The same things were measured in two ways. Each way mixes the same 11 hidden numbers, adds some noise and spreads widely along 8 directions of its own, which tell nothing about the thing.
In the rows, 128 means zero.
Some things both ways: the first way, then the second way.
[132 140 134 108 109  91 150 106 112 141 128 106 102 118 107 113 153 143
 136 115 121 131 125 108  87 154 150 104]
[103  84 117 106 149 114 161 118 100  89 114 118 121 108 143 175  99 154
 108 153 166 141]

[156  94 137 171 150  97 111 103 146 120 180 176 116  55 115 114 159  95
 138 134 123 126 139 139 122 147 123 105]
[119 153 118 120 120 109  40  99 172 175 131 167 117 150 110  98 120  93
  94 117  67 120]

[123 142 114 103  96 135 129 146 154 157 110 166 147 106 118 101  86 149
 150 161 153 153  87 146  73 118 156 195]
[120 109 164 144 163 159 147 125 133 135 127 108  92 203 145 168  65 201
 153 130 146 121]

[152 145 128 124 156 147 132 161 120 143 142 123 159 168 136 122 135 146
 140 140 148 111 117 139 143  93 124 154]
[110  71  76 161  86  93  12 138 179 140 155 179  85 203 109  59  77 122
 124 173 152 123]

[134  99 172 124 190 149  86 129 122 135 146 168 159 157 144 128 141 113
  89 136 104 103 157 191 159  95 137 143]
[ 66  76 106  71 198  76  55 138  89 168  99 161 115 102 203 138 137 102
  97 103 152 138]

[105  94 122 155  91 119 115  88 131  98 112 113  94 112 131 139 129 106
 145 114  94 132 138 102 120 139 122  98]
[194 197 139 102 121 160 119  50 109 129 189  99 123 107 125 237 109 151
  85 144 155 139]

[141 119 128 123 126 116 146 146 169 132 111 171 129  51 121 111 109 170
 169 168 149 152  60 137  55  91 177 155]
[108 148 112 139 101 131 118 162 152 150 156 118 115 171 126  61 134 121
 201 129  86 127]

[153 133 144 161 137 148  93 120 110 102 139 138 112 161 159 133 145 110
 135 113 117 122 148 107 116 112 148 151]
[137 108 163  44 131 136 154  65  88 194  66  80 179 100 148 178 152 155
  90  78 127 157]

[126 104 133 157 110  91 115  92 138 119 132 115 105  73 100 111 129 106
 131 132 134 129 191 100 165 194  76  45]
[ 94 194  53 156 137 128 123 182 118  76 191 152 121 114 135  78 137  69
 155 190  87 114]

[149 111 143 128 101 119 152 103 132 102 116  86  84  91 138 109 144 163
 181 147 121 135  85  75  98 108 158 126]
[ 99  50 127  68 139 106 141 108  71  79 126 108 141 127 161 182 130 184
 105 121 209 156]

[143  65 159 159 160 101 127 144 131 142 140 123 155 131 124 173 135 116
 138 125 114 103 128 117 144  93 163  41]
[147 228 165 149 153 163 191 123 157 164 112 140 132  89 102 199 125  88
 130  89  83 116]

[104 119 146 147 136  62 118  96 131 134 148 166 108  86 116 171 135  75
 126 102  99 148  92 128 117 151 174  89]
[138 122  97 157 120 100  82  77 173 157 177 138 112 224 114  90  61 168
 119 205 185 144]

[120  89 110 158 130 101 144 125 129 129 143 116 131 120 119 153 136 110
 144 109 119 127 114 111 152 131 119  88]
[ 99 191 105 127 177 114 112 124 162 201 109 142  89 169 132  70 116  68
 155 141  68 116]

[132 152 123 142 115 144 114 137 120 113 116 124 122 110 125 112 121 120
 142 115 134 153 125 120 152 148 104 115]
[ 85 138 112  99 130  95 155 105  90 170 145  89 156 187 175  94 124 161
 132 196 147 147]

[121 143 173 167 152 139 121 183 138 125 112 179 177 162 137 159 125 115
 116 111 140 106 126 173 169 132 130 134]
[137 152 159 116 185 121 124  88 144 194  92 134  97 122 160 157  78 149
  87 145 115 135]

[156 102 139 136 173 137 159 148 127 104 128  97 148 105 111 120 164 138
 175 137  96 117  91 130 160  86 133  77]
[113 161 209 156 155 133 191 134 166  98  89 150 135 107 132 167 132 146
 105  91 115 101]

[150 109 122  82 109 121 158 120 124 148 125  93 135  58  89  83 119 146
 166 159 116 152  90 123  93 118 166 103]
[ 42 224 101 114 135 128 133 161  48 133 189 129 195  97 130 126 170  57
 132 134  67 106]

[121 115 135 174 162 147 126 130 122  81 125 116 120 178 142 150 165 131
 145 116  92  90 157 102 140  98 121 106]
[116 156 125 126 101 111 111 126 130 182 157 105  78 167 116  95 107 146
 166 179  90 141]

[156 129 110  60 150 115 132 112 107 167 110 140 111 194 113 137 130 171
 127 135 119 146 139 175  66  56 161 148]
[188 138  81  72  83 155 184 112 139  52 187  82 142 114 162 106 161 123
 159 140 136 125]

[117 184  97  95 158 137 100  96  90 114 130 112 133 153 126 118 134  92
 105 110  97 128 171 168 122 127 114 125]
[131 130 171 173 185 110 160 117 207 174 130 153  63 174 117 135  55 172
 143 147 142 114]

[149 140  87 137  98 185 128 149 139  98 105  85 113  76 104  38 110 172
 159 169 160 138 173  92 120 168  35 113]
[ 51 178 110 158 124 128 117 198 124  80 153 137 109 111 168 107 117  96
 163 155  94  94]

[116 121 109 136 134 111 116 120 154 141 130 149 152 121 108 120 126 118
 143 147 144 121 158 128 131 135 106 113]
[ 72 169  93  90 196 113 113 162 132 161 130 163  56 160 186 111 104 101
 138 148  77 114]

[120 164 110  65 152 114 118 110 132 148  96 179 107 136 108  96 141 176
 102 115 133 168 134 176  62 113 140 171]
[176 149 125 141 107 145 164 139 142  83 162 108 122  70 161 159 133 113
 132 153 150 103]

[115 160 101 120 100 121 105 107 134 115 103 135  90 116 143 120 124 124
 147 107 129 173  89  91  49 130 162 159]
[102 103 121 154  77 126  99 141 130 141 134 123 156 142 105 156 129 130
 143 118 181 131]

[140 132  99 183 113 160 142 132 121  83 131 155 138  88 100 103 136 110
 145  93 102 123 183 162 154 162  82 124]
[ 47 184 117  81 122  98 134 148  74 181 152 106 140 110 164 104 146  85
 141 151  38 111]

[153 110 106 101 155 168 131 136 128 123 143  47 155 103 141  59 139 177
 158 178 155 112 113 101 176  86  81 127]
[185 100 134 105 140 154 142 107 133 133  92 109 111 147 149 117 141 151
 123 130 146 139]

[141 200  91  76  96 138 116 121 135 120  92  93  98  56 126  41 119 171
 141 145 183 169 117 125  91 171  70 137]
[223  99 138 142  49 144 113  90 166  87 117 116 150  62 104 167 141 136
  82 131 189 134]

[132  97 149 168 111 158 131 165 132 100 105  78 155 125 147 137 115 128
 160 130 135 106 114 102 196 120 102  76]
[182 120 106 144 116 159 140 124 150 107 102 102 129 135 126 104 145 146
 163 136 145 162]

[114 103 133  71 182 104 185 138 124 163 119 114 176 184 101 156 136 156
 148 158  86 108  73 146 106  42 207 140]
[ 78 151 133  71 216 118 139 140  84 164 111 149  84 115 188 126 106 104
 113 127 115 111]

[147 127 100 120 146 126 106 113 122 119 125 126 126 116 115 107 139 108
 126 120 123 142 166 147 120 134  93  99]
[114 102 110  94  76  84  74 111 127 206 128 103 134 137 149  99 155 113
 128 152 117 136]

[155 151 117  71 148 177  91 128 126 136 124  99 146 100 146  46 119 172
 138 177 155 142 112 139 110  79 123 160]
[124 124 119 128 192 125 148 136 166 122 148 140 100 176 188 135  98 169
 149 132 158 131]

[126 153 150 129  81 120 131 155 118 138  76 116 129 174 126 182  74 101
 150 138 127 131 120 153 131 126 142  92]
[105  60  88  61  69  83 122  90  80 137 144  74 154 194 138  68 148 192
 155 180 186 191]

[140  96 133 162 132 144 112 142 134 133 147 151 145 132 114 127 124 129
 153 137 120 123 146 115 134 105 143 119]
[ 66 149 111 133  76 146 131 194  81 117 136 122 160 142 119 109 162 104
 169 121  99 121]

[136 107 133 100 117 113 118 122 140 148 119  84 121  99 127  95 135 149
 147 155 149 138  94  96 119 126 124  93]
[190 138 117 147  78 164 115 110 132 101 113 111 156 106  90 136 170 117
 122 123 135 146]

Other things, the second way, with their names:
(208): [196 107 144 172 108 166 125 143 171  67 145 100  75 143 129  96 131 169
 178 143 123 117]
(360): [115 145 163 107 163 128 136 121 128 134 100 146 113 108 150 172 129 142
  82 115 102 116]
(174): [ 42 100 108  98 161  96 150 169  90 174 128 118 110 166 175 114 109 127
 157 156 132 117]
(101): [ 87 175 139 183  77 115  89 178 173 187 161 162 110 158  71  85 142  71
 180 110  46  98]
(225): [158 112 168 170  78 110  96  85 154 183 205 119 115 181  47 143  97 180
 139 151 149 129]
(366): [118 129 106  95 158 116 131 128 171 124 101 135 108 137 223 130 115 113
 112 134 156 108]
(223): [ 54 108 139 178 112 111 132 172  97 112 129 109 142 140 125 149 136 147
 149 157 130 118]
(190): [134 151  97 122 199 132 133 123 189 110 126 120  90 130 194  95 110 130
 144 139  81 114]
(3): [131 151 146 122 101 113 114 110 105 249 118  98 134 151 129 100 140 133
 131 165 105 145]
(291): [146 173 110 109 156 110  86  57 129 191 170 118 153 144 137  97 113 118
  98 161 114 140]
(379): [133  91 149 149  60 100  31 126  95 177 153 164 124 114  66 142 124 119
  88 139 159 135]
(356): [ 76 120  87 141  94 132 107 166  92  96 190  98 143 200 155 114 124 177
 174 180 168 134]
(252): [110 139 122  58 129 120  95  99  69 201 119 122 136 145 163 160 122 110
  88 130 154 139]
(262): [157 117  92 155  62 162 110 167 129  63 182 102 142 133 124  82 166 119
 178 139 135 110]
(217): [133 131 143 153 113 134  85 123 126 111 116 135 134 124 124 155 138 132
  98 129 142 126]
(237): [166 112 130 128  90 133 125  89 131 136 164  92 144 173  93 105 149 163
 145 149 135 139]
(283): [113 166 126 198 135 127  88 125 185 113 165 152 111 161 108 130  86 123
 118 158 108  93]
(298): [145 147 132 164 126 166 108 148 141 105 121 140 105 144  87 129 141 121
 152 111 111 128]
(234): [119  78 182 134 174 129 194 128 162  94  80 111 107 195 167 120 123 217
 147 122 124 130]
(218): [139  91 125  35 181 106 151  76 101 128  90 118 113 122 222 162 120 147
  66 142 183 144]
(167): [139 122 158 127 223 135 176 110 116 116 135 113  90 127 172 222 108 165
 119 131 148 122]
(337): [147 176 159 207  83 179 140 148 189  70 191 153 136 104  56 184  89 118
 142  94 135  72]
(31): [ 96 157 145  61 125 112 174  98 103 162 105  88 150  92 165 176 144 121
 108 119 123 127]
(239): [192 146 108  42 125 146 139  62 113 141 109 105 128  84 142 175 145 112
  97 111 153 166]
(134): [136 101  97 120 131 135  99 113 146  60 139 111 130 166 168  94 140 151
 142 134 151 134]
(365): [131 123 174 140 127 103  94 118 139 153 114 135 114  98 136 151 151 135
 102 120 106 126]
(198): [142  60 124 118  76 130  70 127 124 101  80 140 134  90 106 143 150 114
  83 108 170 130]
(59): [158  87 167 143 117 142 104 132 169  94 139 142  84 113 139 172  99 172
 117 101 153 110]
(229): [208 225  98 117  60 186 152 103 175 114 136 110 135  93  53  49 156  72
 166 121  42 135]

Some of these things the first way, each followed by its name:
[ 99 162 104 150  92 173  94 118 132 100 114 132 115 152 156  95 140 139
 145 102 134 135 124 109 142 137  90 201] -> (298)
[120 125  96 111 110 146  91 108 117 125 110  99 123 146 115 105 109 100
 147 144 104 150 151 100 102 122 123 115] -> (356)
[143 111 150  70 181 114 109 129 135 166 137 136 165 120 143 122 135 125
 109 162 132 117  85 205 135  73 143 134] -> (237)
[116 147 125 147 107 109 115  93 119 110 114 149  95 138 112 145 109 100
 140 125 105 143 171 114 122 153 133 124] -> (379)
[139 118  85 159 136 121 130 127 147 105 125 130 113  97 117 113 146 136
 164 108 142 156 125  88 128 132  94 109] -> (366)
[120 169 102 127  97 130 149 121 109 120 129 110 111 117 116 120 128 140
 155 121 118 123 122 124  90 134 134 128] -> (229)
[164  87 130  95 185 127 120 111 103 132 140  94 132 164 113 107 169 124
 115 137  92 112 168 139 113  98 129  89] -> (190)
[137 149 126 139 155 168 102 157 128 107 111 113 151 145 151 108 124 140
 138 136 148 125 133 112 159 110 103 135] -> (3)
[135 112 120 116 129 124 158 137 106 144 117 101 144 175 101 147 128 139
 153 120 109 128 134 139 166  99 128 100] -> (218)
[168  80 111  61 108 125 136 111 124 163 124  57 112  90  92  71 109 149
 158 198 127 150 119 115  92 112 114  82] -> (134)
[130 136 136 118 150 129 113 112 138 114 103 166 116 126 112 112 156 124
 128 116 104 148 137 171 123 126 120 134] -> (365)
[110 154 123 129 141 123  97 132 129 143 128 157 150 180 136 139 141  95
 100 103 139 120 148 169 157 149  89 148] -> (198)
[112 114 135 166 119 140 114 138 147 108 119 148 135 109 131 122 137 109
 143 114 123 136 115 131 173 150  96 125] -> (217)
[ 92 110 135 132 126  86 111  86 139 140 147 168 104  99 126 146 151 120
 115 103 106 129 107 143  87 131 165 120] -> (239)
